Every row belongs to one group in each of 4 separate groupings. Each group adds its own fixed numbers to the row, and there is some noise. The rows also spread widely along 12 directions, which tell nothing about the answers.
Some rows, each with its group in each grouping after it:
[ -5   7  -4   8  12 -13   8   6  -1  15  -5   7  -1 -15 -31  17 -18  27
  25  11   1  54  -5  -2  14 -20  34  28]	Beg femo puveb z485
[ -6  -5  22  49 -21   0  -6 -20 -15  35 -13 -15  32 -22  24 -20 -31  20
 -21  16   6 -16 -12  50   5  19 -10 -27]	dig Givad puveb z819
[ 37 -24 -34  22  15   7 -28 -23  29  13 -26   9  -2  -3  44 -20   9   2
  42  22  42  18 -64 -19  16 -45  15  -9]	Beg Mir Bibi z817
[ -4  21  -9 -16   6 -35 -38   4 -17  -7 -29  13  37   8  63  29  -6 -32
   4 -22 -15  20   2  19 -12 -23  12  -7]	tegab Mir resip z532
[-15 -17  -9  22 -13  17 -23 -21  36  -7 -26  -1  -4  -2  20   2 -26  17
 -21  11  74  17  -1   0   5 -31   6 -36]	zod femo Bibi z485
[  7 -29  13  16  -8  12   2  -4   0  -2   1 -20 -26  -9  13 -12   3   0
  -4  19  19 -26 -20  -3  23  -6  28 -33]	zod Givad fuz z532
[ 18  -5   8  33   6 -11 -19 -11   1 -12  45  -6 -22  24  19  -4   9 -31
 -11 -44   7  19 -22 -20 -13  14  23  12]	sinuf Givad resip z817
[ 12  -5   2  71   5  12 -30 -14  25  36  -8  -2  13 -18   1 -10   4  48
  -8 -18  34  46 -34   6   6  -1  28  13]	dig femo fuz z819
[ 11 -21  12   6  -5  18   0  12  -8  -8  26 -17 -34   8 -10   7   0 -26
 -40 -22 -13 -10 -12   9  -9  15   3 -18]	tegab Givad puveb z819
[-17   4 -13  17   1 -20  26   1  -7  13   8 -30  35  -7 -14 -17 -12  13
  12   8  -9  21  39  18 -17  44  10  26]	sinuf Mir resip z819
[-11 -13  -7  -2   2 -18 -12 -12  17 -39  18 -10 -11  20  19   5  -4 -19
   5 -12  41  24  12 -43  -1  -1  44   1]	tegab Givad resip z485
[-11 -23  24  19  -9   0 -13  17 -20  -2   6 -15 -13 -12   9   7  12  -9
   1   3 -12 -31  -5  -4   2  21  29 -34]	dig Givad resip z819
[-20  -7  -2  -8   4 -14  23  18 -17 -35  19   9   5  21   5  -8 -27 -42
 -12  12   1 -25  14 -12  -5   9 -25 -32]	sinuf Mir Bibi z819
[ 10 -22  16 -41  -9 -34   8   8 -49  -8  17   4 -22  -3  16  28 -23 -24
  32  10 -39  -3 -24  36   9 -17  20  -3]	dig Givad Bibi z817
[ 11   1 -24 -22   3 -27   0  -6  -9 -14  -1  -1  20   6  34   9 -13 -25
  13  -1   0  29  -1  13 -14  -4   5  12]	sinuf Givad resip z532
[  9 -54 -11 -12  -7   4 -12   8  28 -51  -2  18  -4   8  16  32  16 -15
  22   6  71  36 -33 -51  -7   0  41 -13]	dig Givad Bibi z532
[-14   1  19   4 -14 -29  17 -22  -5 -25  35   1   0  13   6   3 -58  -4
 -17  -1  26  25   5   9  20 -12  15  -1]	sinuf Givad puveb z532
[  0  -7   2  32   8   4  -3  21  -3  14  -9  -3   8 -22 -23  15  19  22
  16   1   2  32 -12  -4 -10  23  28  13]	Beg femo resip z532
[-28 -18  10 -21 -12   9 -19  26 -15 -11  -9 -16 -24 -15  -5  37   7   8
 -13  -3  -2 -22  25   9 -11  -6  23 -41]	sinuf Givad fuz z485
[ -1 -17  -6 -15  13   8 -11  15  -6  -2   8  -3 -51 -13 -23  30  -9   4
  11   7  -3   0 -19  -2  15 -43  24 -21]	sinuf femo Bibi z532
[-11 -23   3  -3 -20 -30  14 -23 -21 -17  23 -15  20  -5  26 -13 -42   4
  -8  14  19   5   7  27  -7  21  -4  -6]	dig Givad fuz z819
[-26   9 -11  31  19 -41 -16 -21 -27  -9  31   4  10   5  -3   5 -54   8
 -25 -27  22  38   8  -2 -19   8  -7  15]	tegab Givad fuz z532
[  2 -22 -35 -16  21 -10  36  23  15 -29  16  26 -10  26 -54  24 -21  -3
   5 -13  27  89   6 -27 -19  -1   8  45]	tegab Givad Bibi z817
[-13   4 -29  24  30 -16 -39 -11   2 -36  49  16 -33  31  10  -7 -30 -35
 -30 -44  23  13  -7 -51  -9 -21  -8 -14]	sinuf Givad resip z819
[-22 -20  -6 -28   3  -9  25  54 -42  -8 -25   9  32 -19 -28  44   0 -13
   5  17 -25   6  23  29 -43  43 -20 -13]	dig Mir Bibi z532
[  6 -52 -32 -54 -12  -2 -11  -5  -4 -34   4 -20 -27   3  39   8   5 -28
  -9  13  17 -27  -2   5 -21 -10  -7 -44]	dig Givad fuz z817
[ 40 -16   9  -3  -6  32   3  31   9   0 -14   3 -18  -1  13  11  33 -25
 -14  -4 -12  -2 -38  15  -4   0   6 -21]	sinuf femo resip z532
[ -8 -14 -22  -4   4 -34 -22  -9  -8 -22  12   1  20  -1  17  18  -6   5
  22 -17  14  48   3 -12 -19   6  33  27]	Beg Givad fuz z819
[ 32 -28 -36 -10  27  -7  10   9 -14   5  15   1 -22  -2 -26   8   0  -9
  38   6 -22  46 -44  -3  -8  -1  13  44]	zod Givad Bibi z819
[-10  -8   7  29   3  -1   0  22 -14 -11   8  19   0 -10 -13  14 -18   9
  -8  -6  16  25 -23  -6 -14  16  -5  -9]	sinuf Mir resip z532
[ -8  11  -6   1  14 -11 -21  15  -7  -6  -7 -13  10  14  27  12  28 -42
   1 -17 -19 -19  28 -13 -11   7  23 -17]	sinuf Givad resip z532
[ -7  16 -24 -46  23 -28  18   8   1  -9   3  -2  -8  20  -4  10 -27 -25
  10   3 -21  26  33   5  26 -40  26  11]	dig Mir puveb z485
[-48   9 -39   0  31 -32  18  25 -25 -18  -3  25  16  14 -16 -11 -42 -23
  -5  19   3  -8  46 -22 -15  -4 -42 -29]	dig Givad resip z817

New rows. What belongs after each?
[-13 -22 -26 -25   6 -37  15  -8 -30 -37  38 -14 -18   0  -1   4 -42 -17
   5   8   6  19  -1  -2 -17  11  -7   6]	zod Mir resip z532
[  8  -1 -17 -18   0  -7  14  -1  -4 -17  38 -10 -13  18   0  -1 -31 -17
 -47 -34  -9  24  12  31 -18   4 -20   6]	sinuf Mir fuz z819
[ 12 -11  24  10  -6  25 -11  14  -9  19 -20  -7 -39 -15   2  10   2   1
  -4  15 -14 -28 -36  11  30 -32  29 -40]	tegab Givad puveb z485
[ -3  -9   5   6  -3 -19 -25 -13 -17   0  31  -4 -41  -5   9  16 -27  12
   8 -21  -2  19 -24  10   9 -32  31  -3]	sinuf Givad resip z817
[-13  10 -26  30  31  13 -20   7   1  33 -22  18 -19  -2 -12 -10 -33   6
 -25   5   6 -15  -5  14  11 -52 -35 -47]	dig femo Bibi z817
[ 30 -57 -10   4  -3  24  12  28   7 -21   3   1 -26 -14  -6   0  37   2
  24  21  15  13 -59 -31  -4  15  29  -2]	zod Mir fuz z819
[ 12 -21 -18  -4  -2  12  15  12  -4  13 -17 -18  -2 -21  -7  -2  10   7
  18  28  -5   3  -8  19 -14  18   3  -3]	sinuf Givad resip z485
[  0 -26  23   7 -19 -13 -10  -1 -12  -4   8  10 -10 -15  11  17 -21  29
  13   2   9  27 -34  16  20 -12  42  -5]	dig Givad fuz z819
[ 13 -24  14  31   0  -2  -9 -16 -16 -10  19   2 -14  -4  18  -4 -17 -17
 -10   7  24  -4 -49  -1  -1   2  -7 -19]	zod femo Bibi z532
[ 11   9   4 -21  -6 -29  20 -29 -33  34   7 -38  -2 -12  31 -19 -43  -8
   3  22 -41 -19  10  75  28 -13   6  -6]	dig Givad resip z532
[  5   9  -5  20  18 -11  -8   5   4  16 -17  17   8  -2  21 -16 -12   9
  22  11  -2   7 -20  -4  41 -41  26  -8]	dig Mir fuz z819
[-15   5   9 -15  -7 -27   6   7   1 -16  -5  -2  12  16  33   4  -2 -27
  12   5   1  -5  32  -3  17 -17  37 -19]	dig femo resip z817
[ 27  -9 -23   3  30   8   9  43  22   1 -23  30   8   9 -17  19  34 -10
  16  -8   4  53 -15 -28   3  -7  34  24]	dig Givad fuz z532
[-14 -36  19  14 -11 -18   9   3 -29  -5   4  12  -8 -34 -14  12 -30  36
  60  50  14   9 -43 -12  29  -9  39  -9]	Beg Givad Bibi z819
[ 32  -8   0  23  10   3  10  23   0   5   1  40  -1   3 -28  23 -10   9
  -3 -17   6  83 -57   6 -13  -6   2  37]	tegab femo puveb z817
[  0  16   8  15 -12 -16 -15 -32  -6  45 -18 -31  11 -26  36 -11 -27  36
  29  14  -8  11  -3  52  27 -25  38   6]	sinuf Mir resip z485
[-15 -24  -2  -2   3 -19  14   6 -13  -9  11 -14   2  -2 -11   6   0  -9
  18  20   6  -6  18  -8 -10  19  15  -8]	dig femo Bibi z817
[ 11  -9  -2  13  -3  -1 -27  -9  12  22 -24 -15  15 -12  23  12  15  21
   5 -12  16  30  -4  22  -6   1  39  12]	dig Givad fuz z485
[ 16 -12  -8  31   0  10  -4   0   3  38 -26 -21  -3 -13  14 -15  18   8
  21  19  -8  -7 -15  17  11  -6  25 -10]	zod Givad resip z817
[  3 -25   6  66  -1  35  19  24  13  12 -15  17  10 -13 -30 -22  -4  31
 -28  16  42  13 -32  -9  -8  30 -18 -19]	tegab Givad fuz z819
[  4  -4  -3  -3   6   1 -12 -13  19  15   9 -17 -30   0  -9  20 -13  12
  -4 -16  11  36   4  18  16 -28  40  10]	dig femo Bibi z485
[ 36 -19  -5  13  15  -8   1   1  19  -8   6  15 -21  18  13  -7  20  -9
  35   0  20  36 -44 -42  28 -29  58  20]	tegab Givad fuz z817
[ 33  -5  38   4 -22  -6  41  12  -1 -10   6  31  -2   4  13   3 -30  -1
  10  12   5  44 -49  24  34 -15  26   9]	sinuf Givad resip z532
[  3 -19  -4 -18  -5 -11   8  10 -18  -5   0 -23  24  -2  12  16  14 -21
 -13  -4 -11  -1  24  29 -32  42   5  -1]	dig Givad fuz z532
[-12   8  43  30 -10  -9  34  29  -7 -11   7  15  12   8 -19  15 -19   3
 -16 -12   6  35   7   6  10  24  27   4]	tegab Mir resip z532
[  5   3 -11  -7  -2  -2  -1 -19  -2  -1 -20 -12  19  12  45 -22 -21 -37
 -22  22  16 -32  11  25  -7  -9 -31 -38]	tegab femo Bibi z485
[-18  25 -14  67  26 -17 -51 -17  11  29  -8  -4  28   5  21  -2  -2   2
 -10 -33  23  20  12 -16  -4  -2  21   0]	dig Givad resip z532
[-30  -9  11  22 -14 -11 -19 -21   1 -10 -10  -3  13  -4  41 -10 -33   6
 -24  13  50 -23  17   3   6  -5   1 -48]	dig Givad fuz z485
[ -6   8 -28 -16  28 -49  38  17 -32 -27   6  20  39  14  -1 -20 -20 -33
  32  32 -18  16  14 -27  -6  11 -11  22]	tegab femo fuz z819
[-31 -21 -18   0   9 -30 -17 -15 -15 -12   2 -19   8 -16  -5  24 -23  20
  33  14  31  22  11 -14 -11   2  31   2]	tegab Mir Bibi z532
[  6 -45 -27  -1   6  17  -1  20  13   4 -15  -7 -12 -32 -30  25   8  47
  11  11  32  49 -27   3 -13   3  22   4]	dig Mir fuz z532
[-21  -7   1  25  17 -28   7  24 -56 -13  34   2   9 -11 -28  12 -12 -14
   4  -5 -20   7  -1 -13 -43  58 -16  12]	sinuf Givad resip z532
[  4  15  -5 -26  14 -29  -5  -2   1  -2  -6   1  -8  15  18  19 -14  -7
  15 -12 -12  32  14   7  34 -52  54  14]	tegab Givad fuz z532
[  8 -41  13 -20 -35  14  24  -5  11 -21  12 -20 -35 -13  -2  14 -28  19
 -23  11  33  29 -19  36   7  -4  20 -17]	zod femo resip z532
[ 34  -3 -37  -6  11 -11   1 -12   4  16 -21   5  26 -12  29  -5 -16  12
  18  11   8  48 -36  30  -5 -21  -6  24]	sinuf Mir fuz z532
[ -5 -21 -26 -12  14 -13 -38   9 -25   8 -36  14  13 -25  20  37  -9   4
  29  14   0  11 -27  12 -13 -24   3 -18]	dig Givad Bibi z532
[ -9 -20  -7  27  21   6  48  41 -36   0  -9  36  -6 -16 -53  -6 -35   1
   8  50   2  -2 -34  -6  -1  14 -44 -19]	zod Givad Bibi z532
[-21 -14   7  21  -9 -12 -19   1 -11  11  -7 -12 -10 -16  -4  17 -10  30
  15   1  12  18   3   3   1  -5  40  -6]	tegab Givad resip z817
[  1 -23  26   0 -22 -27  12 -14 -15  -3  12   6 -15 -21  13  11 -48  29
  29  24  19  32 -41  20  38 -24  46  -2]	dig Givad resip z532
[  4 -23 -20  18  11   7  -1  13  12  -5  -4   8 -14  -5  -9  -8   3   8
  20  16  19  17 -24 -30  10  -8  20  -6]	Beg Givad resip z819
[  7 -18  -5 -19  -2 -10   1   6  -6  10 -11  -1 -24 -22   1  18 -20  22
  29  22  -5  22 -24  20  29 -34  37  -7]	dig Givad resip z532
[  2  30 -42  -2  17  -3 -20 -18  23  21 -14 -13   8  18  31 -22 -21 -18
 -34 -21  -6  11  32  31   3 -39 -16 -13]	Beg femo resip z819
[-10 -28  13  -1 -29 -17  44  11 -16 -46  19  14  41  13  -6  11 -31 -20
 -27   1  30  45   6  21 -44  65 -26  14]	zod femo Bibi z819
[ 30 -13 -28  31  10  20  28 -15  28  15  15 -23  -2  13 -16 -37  -3   2
 -50 -14  28  33   3  22 -28  29 -29  16]	tegab femo fuz z817
[-39   1  -4 -10 -12 -41 -28 -37 -45  -1   9 -40   9 -16  50  -5 -44  -9
 -11  11  -6 -47  33  40 -11   1 -10 -45]	Beg Givad resip z532
[-26   3  12   8   2 -27 -13   3 -22  15  10 -23  -9 -12  -6  15  -6  10
  14  -8 -23  -2  28  13   5  -1  42  -4]	dig femo resip z817
[-16  -8 -38  13  15 -29  30 -16   3 -15  22   1  19   0 -29 -10 -49  19
   2   9  43  69  18 -11 -19  21  -6  34]	Beg Givad resip z532
[-10  -9 -21 -11   1  -5   3  -2   1 -33  22  -6   1  16   0   7 -21 -27
 -42 -22  26  24  16   1 -37  20 -23  -5]	Beg Mir puveb z485
[ -1  -9   9 -20  -5  34   7  57 -10  38 -37 -16 -29 -31 -35  35  28  34
   4   5 -50  -8  12  53   7 -20  31 -24]	sinuf Mir fuz z817
[-13  -4  29  40 -12  16  -9  -6  22  -9   7  -2 -17  10  12  -5 -20  -4
 -40  -6  42 -12  -1 -12  31 -21  22 -48]	Beg Givad puveb z532
[-25   9  44  34  -2 -22  41  28 -23  -4  33  13 -11   9 -35   0 -24   4
  10   1 -14  10  13 -12  24  15  36   4]	sinuf Givad resip z817
[-39  -7  17  18 -12 -33 -14  -4 -34 -13  29 -29  18  -7  11   7  -3  -8
  11  -9  -9 -16  32  -8 -19  48  29  -3]	sinuf Givad resip z819
[-25  -8  32   2 -40 -26  12 -12 -29  -8   1 -19  29 -18  30  -5 -30   9
   5  26   1 -16  18  39  -1  25  12 -26]	Beg femo resip z819
